The rows come from 4 hidden closed curves, with some noise, and rows from the same curve form a group. Each curve winds through 8 dimensions. The rows are also pushed far along 6 directions, which tell nothing about the answers.
In the rows, zero is written as 128.
Known rows, each followed by its group:
[177 112 166 117 129 152  93 113 165 167 155 122 157  74 118 102 180 156] : (0)
[121 130 183  97 103 148 126 156 146 123 157 154 132 109 139  97 131 132] : (0)
[129 129 148 118 105 106 113 149 122 110 165 139 140 102 145 153 146 103] : (2)
[134 129 149 112  87 122  92 117 104 132 113  54  90 134 150 112 150 134] : (0)
[149 135  99 130 128 149 103 122 132 130 114  88 128 158 134 148 113 107] : (1)
[153 134  84 145 145 146 103 130 165 133 135 121 143 105  87 134 134 123] : (2)
[163  82 147 140 135 153  86 108 113 179  98 114 140 105  98 104 182 157] : (2)
[146 123 101 139 125 144 165 160 144 116 134 141 152 136  89 103 112  96] : (0)
[115 117 134 125 141 125 119  92 122 165 132 104 110 124 138 127 145 146] : (1)
[146  90 111 150 131 101  92  92 103 153  89  38 110 122  62 124 181 140] : (1)
[123 174 143 127 109 140 126 120 125 136 120 105 127 136 187 114 127 144] : (3)
[110 134 146 180 172  77 172  79 162 109  94 172  88 115 100 151 141 186] : (1)
[141 127 106 121 140 129 158 137 176 107 181 186 162 105 148 170 107  91] : (3)
[155  92 134 103 111 181  90 112 104 149  71  89  91 172 107  82 130 152] : (2)
[173 118 124 146 175 121 162 115 190 105 121 170 160 119 110 153 117 144] : (2)
[135 127 127  85 107 157 134 102 124 146 109 103 102 150 173 107 115 149] : (2)
[ 32 144 160 174 123  90 125 213  75 168 155 121 159  86 174 111 152 113] : (3)
[161 134 112 132 134 146 117 103 144 172 183 166 198  66 146 166 164 100] : (3)
[109 152 144 115 105 147 110 155 134 113 128 135 137 111 150 130 127 117] : (3)
[141 161 120 114  89 153 135 109 126 125 113 116 107 145 163 116 127 129] : (0)
[140 127 146 118 114 110 127 139 147  94 154 151 126 112 136 151 133 116] : (2)
[104 124 135  98 140 122 156 137 124 105 113 156 112 144 109 108 100 156] : (3)
[193 135 121 142 144 126 121  91 157 147 178 165 157  96 126 155 138 132] : (0)
[110 133  81  91  85 171 123 190  90 167 168  65 121 152 188  83  72  67] : (1)
[100 135 146 124 101 106 134 148 102 111 142 133 133 120 138 145 132 100] : (2)
[140 125 161  73 100 172 147  81 158 119 137 133  94 158 150  98 105 134] : (3)
[117 111 156 144  92 132 143 155 121 133 172 191 140 104 130 133 151  90] : (1)
[ 94 122 126 154 146  72 147 186  92 146 159 131 169  78 167 137 156 108] : (0)
[211 142 155 110 114 194  91 107 156 151 135 142 165 127 146 110 145 137] : (0)
[ 98 144 124 143 117 107 169 141 145  75  98 131  49 166 136 111  79 144] : (0)
[113 199 193  87 116  86 127  89 130  78 105  99 122 119 171 145 136 176] : (3)
[166  93 157  88  66 206 104 107 104 169 111  75 120 163  95  50 143 112] : (2)
[147 140 137 183 148  81 136 101 134 112 117 119 135 116 115 154 153 131] : (2)
[102 153 133  96 113 136 132 177  98 113 140 158 157 126 144 120 104 115] : (3)
[116 157 138 105  92 163 117 155 104 153 147 111 148 155 192 111 115 109] : (3)
[110 180 125  82  95 102 153 132 110  79 151 134 115 151 189 159  89 109] : (2)
[106  95 128 183 160  83 165 124 109 103  90 157  80 153  15 110 107 150] : (0)
[110 113 131 145  99 125 146 142 110 123 140 159 113 134 117 130 134 100] : (1)
[118 171  86 139 131  84 183 181 122  84 162 178 142 127 176 158  80 101] : (1)
[109 122 137 137 115 127 146 137 121 159 134 128 141  96 149 115 146 127] : (2)
[148 134 132 153 147  77 130 108 162  89 111 129 109 105 107 165 143 160] : (0)
[178 125 151 149 103 172 133 131 164 159 161 166 152  94 145 108 144 114] : (1)
[146 150 130 141 112 131 142 127 155 115 128 102 107 138 159 115 113 124] : (1)
[157 131 166 147 121 136 145 131 147 117 129 130 139 132 126  95 128 126] : (2)
[ 59  94 151 133 102 135 159 222  93 128 164 151 136 136 114  75  99  68] : (3)
[112 132 165 101 131  89 128 118 147  96 135 116 108 116 164 155 132 147] : (2)
[ 97 141 167 132 134  91 142 122 148 125 146 142 131  83 122 139 150 149] : (1)
[127 133 110 171 152  80 146 142 124 146 144  93 172  84 116 133 163 111] : (0)
[142 181 195 116 109  93 164 112 138 104 171 175 146 106 202 141 138 143] : (1)
[182  88  61 123 139 154 100 129 134 152 132  63 160 139  92 140 135  82] : (0)
[ 99 160 101 112  98 125  97 131 106 131 124  79 118 125 187 162 130 109] : (3)
[119 134 118 165 128  93 166 155  93 110  95 135 108 141  96 100 113 140] : (1)
[141 109 112  95 116 182  93 142 137 174 152 118 145 110 113 104 137 119] : (1)
[131 121 153 118 113 114 129 113 125  99 117 129 115 138 109 142 135 126] : (2)
[152 134 128 132 120 123 180 126 141 108 130 134 131 144 131 106 118 117] : (0)
[170 131  59 112 179  85 123 118 148  88 106 114 149 132 152 215 120 135] : (0)
[120 145 169 147 127 110 171 112 135  94 113 146 131 152  97 119 118 131] : (3)
[104 108 185 117  94 118 126 110  91 144 139  87 107 146 119  90 160 120] : (1)
[141 149 171 101 144  86 138  99 161 101 137 109 121 111 163 134 135 172] : (2)
[139 129  84 102 127 150 126 124 115 144 125 135 137 133 113 133 122 124] : (0)
[162 130 112  94 138 129 127 120 161 108 149 110 155 147 153 165 109 115] : (3)
[ 85 114  99 120 138 107 138 165  71 141 111 106 126 130  88  92 114 132] : (3)
[126 143 142 121 136  91 160  89 149 106 140 122 125 111 131 141 130 136] : (3)
[110 146 101 164 132  85 148 161 109 136 134  82 124 107 142 109 125 121] : (1)

New rows. What belongs after each?
[162 108 134 119 146 111  86 113 132 139 113  87 131 111 137 152 154 152] : (1)
[159 147  90  82 137 102 125 136 127 104 142 112 158 124 198 185 123 117] : (0)
[ 95 117 187 175 117 108 150 117  92 159  76  69  81 127  73  38 147 168] : (1)
[115 125  60 136 121 106 154 152 119  91 133 125 102 163 124 157  94  86] : (1)
[135 152 172 133 102 120 145 106 129 112 160 160 114 131 166 129 133 116] : (2)
[127 147 121 139 154 121 112 124 140 127 127 123 147 126 113 137 148 142] : (1)
[131  98 134 126  98 152 122 126 107 157 153 148 134 127 114 126 148  94] : (1)
[ 99 171  86 107 148 111 102 129 118 126 128  85 132 138 161 164 117 132] : (1)
[117 118 160 145 128 157 114 143 129 129 102 151 123 132  76  94 135 139] : (2)
[137 177 185  92  60 143 115 100 123 132 146 104 108 121 222 116 152 133] : (0)
[149 158 182  92 111 143 177  71 174 115 136 192 121 123 195 136 122 167] : (2)
[122 107 127  94 111 174 114 211 128 126 162 175 168 110 126 106 108  91] : (3)
[114 123 131 149 125 114 151 129 111 136 138 128 144 111  96 110 137 108] : (3)
[143 129 134 134 144  97 124 134 125 112 118 102 138 112 139 127 135 138] : (3)
[108 135 134 135 139  80 143 159 154  88 146 131 121 103 150 151 121 128] : (2)
[177 122 179 113 106 161 121  92 121 184 148 114 150 110 128  77 159 143] : (1)
[141 145 132 149 115 122 134 128 130 152 136 104 127 101 154 112 139 132] : (1)
[148  89 147 130 106 134  99 157 116 140 159 136 150  98  97 119 165  98] : (2)
[ 92 151 170  76 110  85 139 131 111  84 145 127  95 139 180 143 109 139] : (2)
[184 117 135 143 151 118 127 136 161 113 148 207 173  90 132 184 143 130] : (1)
[161 102 109 150 126 149  87  98 117 168  98  98 145 116  88 136 178 132] : (3)
[199 135  92  93 146 154 165 103 181  88 112 170 127 168 157 148  92 142] : (0)
[127 145 137 134 115 161 109 146 130 130 134 167 140 133 141 129 140 121] : (1)
[203 103 163 153 128 184 123  44 166 167  84 150 133 121  58  89 192 173] : (0)
[113 148 165 151 110 110 116 152  98 107 121 121 115 142 127 122 119 119] : (0)
[ 59 124 222 122  78 140 142 163 109 141 136 149  94 110 125  54 143 141] : (1)
[ 83 107  91 104 118 176 134 167 117 137 122 121  87 169  95  76  76 109] : (2)
[141 118 123 137 132 111 146 118 134 112 121  97 128 145 115 136 129 108] : (0)
[204  75  75  87 130 173  55 118 104 160  85  30 118 167 100 116 128 131] : (1)
[111 138 169 143  86 125 132 200 124 142 204 197 164  58 181 122 154  92] : (0)
[152 102 101  72 114 178  87 133 132 160 151  66 108 158 179 105 111 115] : (1)
[148 156 141  83  75 167 130 122 145  95 126 128 112 144 155 112 108 118] : (3)
[108 184 165 178 141  49 190 100 143  60 129 183 103 128 151 167 119 145] : (2)
[159 147 153 145 109 131 135 126 127 128 162 161 131 124 121 109 117 122] : (0)
[140  79 121 148 152 128  74 171 126 210 200 117 196  44 146 135 195 101] : (1)
[ 84 164 170 133 137  99 120 105 142 113 110 103 104 115 130 131 141 164] : (2)
[119 108 102  73 112 187  85 123 120 172 137  65 107 149 129  91 114 118] : (2)
[190 161  63 133 145 122 104 106 161  89 103 123 122 136 149 189 117 141] : (2)
[143 143  61 141 128 116 149 158 107 122 119 116 120 141 134 126  94 115] : (1)
[183  98 140 179 164 130 149 101 169 117  83 131 141 136  50 108 140 152] : (2)
[108 116 128  98  90 122 106 162  65 128 135  80 111 147 120  98 124 101] : (2)
[143 114 187  79  91 173 137 141 115 143 143 141 130 147 185  71 132 128] : (0)
[133 138 139 155 120 156 126 140 137 117 119 176 133 145 122 138 125 112] : (1)
[121 103 121 121 130 143 108 162 129 144 143 102 152 118 102 119 134  98] : (0)
[130 113 131 143 145 122 133 181 105 137 115 150 166 106 107 103 149 134] : (0)
[141 137 134 152 117 114 127 134 117 100 131 138 105 156 107 135  98 113] : (0)
[118 188 153  96 134  97 103 109 128 101 134 139 134 114 217 193 131 154] : (2)
[189 125  72  92  95 218 101 167 117 120 104 112 122 201 114  86  68  95] : (0)
[114 134 128 119 138 111 108 128 122 140 111  55 124 146 152 127 132 150] : (3)
[103 127 206 138 136  86 180 140 131  78 111 199 121 130 135 130 136 154] : (0)
[140 160 137 144 118 143 171 113 158 117 130 212 142 111 135 138 138 136] : (0)
[ 86 117 126 148 130 108 187 151 139  84 104 161  83 152  57 106  88 130] : (1)
[ 98 151 187 116 109 115 139 131 122 132 131  86 131 117 135  84 147 139] : (0)
[124 136 167  88 102 190 145 142 160 127 160 188 126 144 132  83 105 129] : (1)
[170 158 159 102  90 155 151 109 135 122 140 157 117 143 177 107 115 138] : (1)
[ 58 163 224 108 102 107 157 147 127 106 129 122  90 123 154  67 124 164] : (0)
[121 123  71 116 143 138 147 172 169  84 132 156  99 154 125 149  63 111] : (0)
